There are 4 ways to turn a row about zero (a turn may also mirror it). The second row of each pair is the first, turned, with some noise. The first 36 pairs use one turn. New pairs use 3 turns, one after the other, and a turn may come again.
In the rows, 128 means zero.
Known pairs, each followed by its turns in order:
[146 134 111 177 129 151 123  87]
[134 108 137 137 149 139  75  92]
z831

[148 159 141 100 178 131 150 172]
[152  69 159  98 150 114 111 146]
z435

[117  99  84 111 143 103 133  95]
[128 124 128 107  68 134 103 117]
z831

[166 169 166 160  86 114 167  76]
[ 56 165 139 137 161 127  66 143]
z435

[156 130 103 112 103 168 165 133]
[131 157 161 144 135 174 107 153]
z831

[ 77 164 102 134 128  95 121 165]
[171  92 137 102 115  89 144 169]
z831

[116 148 147 110  89 100 130 150]
[ 94 127 143 109 103  96 138 143]
z435

[113 167 166 105 118 148  91 176]
[123 107 185 103 114  91 148  92]
z435

[135 101 135 173  91 135  97 127]
[143 120 132  89 183 133 133 105]
z599

[163  81 130 103 172  99  99 138]
[198 152 139 106 123 137 132 163]
z435

[ 80 101 115  97 106  78 155 115]
[132 137 136  60  78 133 153 133]
z831

[ 97  87  77 142  78  93 117 165]
[146 153 179 120 143 104 189  73]
z599

[ 99 179 111 171 140 126 177 160]
[102  61 102 160 139  90 100 119]
z435

[146 160 158 147  77 136 165  80]
[158 135 124  76 115 115  54 124]
z599

[122  87 171 112 146 100 154  92]
[ 74 133 100  90 110 145 147  97]
z831

[162 109 152 109  97  89 128 132]
[194 138 113 130 126 139 135 117]
z599

[138 124 114 175 139 111 106 126]
[132  87 141 125 165 110 137 123]
z599

[ 85 106 101 171 101 100 134 150]
[135 124 187 101 137 106 166 108]
z599

[107 146  83  98  85 155 179 147]
[195  97 150 142 167 163 104 121]
z147

[148 108 165  93 118  98 178 120]
[ 88 137 121 107 116 178 174 126]
z831

[ 98 119 141  77 163 149 179  77]
[ 43 142 160 100  94 129 117 137]
z831

[ 83  82 136 101  99  90 134 168]
[135 152 167  95 162 176 173 134]
z147

[143  86 105  81 101 152 126  80]
[119 186 158 130  85 155 110  94]
z831

[105  86 157 117 126  82 175 117]
[116 147 165  59 125 163 117 138]
z147

[173 158 147  76  92 155 101  96]
[131 140  70 137 183  99  89 149]
z147

[ 83 119  94 102 172 139 147 122]
[ 83 143 163 168 109 129 134 144]
z599

[106 122 144 124 151 161 144 138]
[137  94 129 120 118 151 117 101]
z435

[139 149 179  92 113 173  88 123]
[117 144 196  93 132 138 138  85]
z435

[ 98 144 157 161  89  97 160  95]
[104 146 120 116 114 196  86 101]
z147

[ 89 138 164 109  76 155 170 161]
[122 175 132  65  73 146 137 126]
z599

[161 173 140 112 122 163 153  79]
[139 110  89 133 130 114  55 145]
z147

[140  84  92  77  95 121 122 101]
[123 163 116 113 123 169 183 164]
z435

[136 157  85 134  84 169 121 167]
[161  88 121 181 166 135 136 102]
z147

[155  79 112 124 125 167 161 104]
[121 137 149 147 136 181  85  87]
z599

[164 171  80 105 172 151 170 134]
[169  91 165 162 120  80  80 152]
z147

[125 132 146  89 127 154 122  84]
[149 148  85 107 135 120 105 154]
z147

New pairs, each followed by its turns in order:
[166 148 112  95  91  85  84 112]
[107 180 129 172 185 119 131 132]
z831 z147 z599

[ 80  83 142 115 149 124 172  99]
[ 75 123 178 121 128 147 163  94]
z599 z147 z599

[127 176 149 106 165 132  96 144]
[165 128 110 119 115 189 121 144]
z831 z599 z599

[168 130 158 117 168 103 170 142]
[145  76 165 142 142 138  92 157]
z147 z599 z147

[104 153  90 109 178 162 173 155]
[ 95 104 173 101  74 173 109 142]
z831 z147 z599

[ 85 125 164  89 130 151 137 102]
[ 91 143  73 152 140 147 141 121]
z147 z599 z435

[175 180 105 101 100  76 145  89]
[ 70 166  55 143 146 146 105 138]
z831 z599 z599

[ 82 141 175 152 140 119 125 142]
[ 63 111 135 150 132 149 137 129]
z599 z599 z435

[151 129 111 156 145 160 100 137]
[130 123 121 105 129  98 174 126]
z435 z599 z147

[162 143 122 130 151  81 177 169]
[ 93 102 159 169 112  97 129  76]
z599 z435 z435

[171 157 178 129 171 127  90  98]
[136 109 115  44 141 140  95 107]
z435 z831 z831

[ 80  97 177 150 159 180 104 167]
[134 192 159 145 156 192 100 101]
z599 z435 z599

[158 163  88 146  85 100 150 122]
[139 178 103 163 111 128 148 174]
z435 z435 z435

[174 134 144  80 120 104  94 142]
[113  86 162 141  78 118 159 118]
z599 z435 z147

[ 98 156 164 113 125  88 148 152]
[163 145 122 119  82 114  97 100]
z435 z831 z599

[145 123 142 157  82  96 118 180]
[165 106  84 126  83 158 132 148]
z435 z147 z147

[158 169 144 166 171  86 100 170]
[154  62 140 161 122 178 127  82]
z435 z599 z599

[110 104 101 161 176 156 134 180]
[176 133  72 124 151 128 141  84]
z599 z435 z147

[150 163 104 137 160 109  99 104]
[166 129 126  85 129 109 159 149]
z435 z147 z599

[131  89 134  80 143 147  82 137]
[121 176 150 179 101 144 126 137]
z599 z147 z435

[148  82 153 158 113 153  76 140]
[105 104 149 151 149 172  88 173]
z435 z831 z599

[148 139  91 115  97 127  83  89]
[186 144 149 114 160 129 160 141]
z831 z599 z435

[137 132 158  90 180 115 130 128]
[121 110 115 183 166 129 137 123]
z435 z599 z435

[162 102 120 100  94 100 117 150]
[139 143  88 135 111 115 101  82]
z831 z147 z831

[119 109  86 103 116  85 108 169]
[135 134 156 133 100 166 112  73]
z831 z599 z831

[136  91 100 108 165  91 157 139]
[154 116 125 129 168  83 121  90]
z599 z435 z831

[134 121 129 145 144 173 172  93]
[127 107  94 113  96  93  84 113]
z435 z435 z147

[116 165 177 157 138 144  96 143]
[134 105  86 184 124 128 136 153]
z435 z599 z831

[ 94  88  96  95 160 155  85  81]
[180 196 147 135 125 103 149 163]
z435 z147 z435

[129 120 123 178 160  81 155  78]
[ 99 106 176 169 116  85 103 102]
z599 z831 z599

[121 177 140 159  94 176 100 121]
[138 146 134 177  66 134 115  94]
z599 z435 z599

[ 91 169 133 164 157 161  84 126]
[110 184 102 117 116 172 153  95]
z435 z831 z435

[177 152 138 140 112 140 124 171]
[105  94 128 104 110 148 142 171]
z147 z599 z147

[116  91 134 180 156 161  98 123]
[133 169 152 126 146 189 152 141]
z599 z435 z435

[116 100 178 159 177  93 139 161]
[ 99 147 125 171 188 151  93 149]
z435 z831 z435

[ 95 101 154  88 130 163 114 158]
[146 107  82 107 136 155 119  83]
z147 z599 z147

[157  99 168 131 127  90 109 169]
[122  81 155 141  93 154  84 120]
z435 z831 z599

[155 113  88  87 105 110  84 134]
[ 98 103 150  90 137 114 156 178]
z831 z435 z599

[148  95 168 131 138 164  76 128]
[193 110 129 120 129 151 138  86]
z599 z147 z599

[158 113 175 158  89 173 157  76]
[171  70 154 126 128 114  58 126]
z147 z435 z147

[162 130 176 124 118 110 122 167]
[144 146 134 155 102 102 182 126]
z147 z831 z599

[133  86  76 109 134  79 145 104]
[150  88 118 157 138  76 140  88]
z599 z435 z831

[150 176 147 129 146 164 145  96]
[132 140 102 122 143  68  90 134]
z435 z435 z147

[112 131 136 125 113 152 127 130]
[110 133 131 112 108 132 128 133]
z599 z435 z831

[122 173 165 119 128 128 154  96]
[132 103 101 118  80 104 130 103]
z435 z147 z599

[ 79 152 108 123  91 153 114 140]
[112 101  95 182 134 118 139 149]
z599 z147 z147

[113 171 109 126 143 108  97 103]
[166 121 163 147 155 113 154 137]
z831 z435 z831

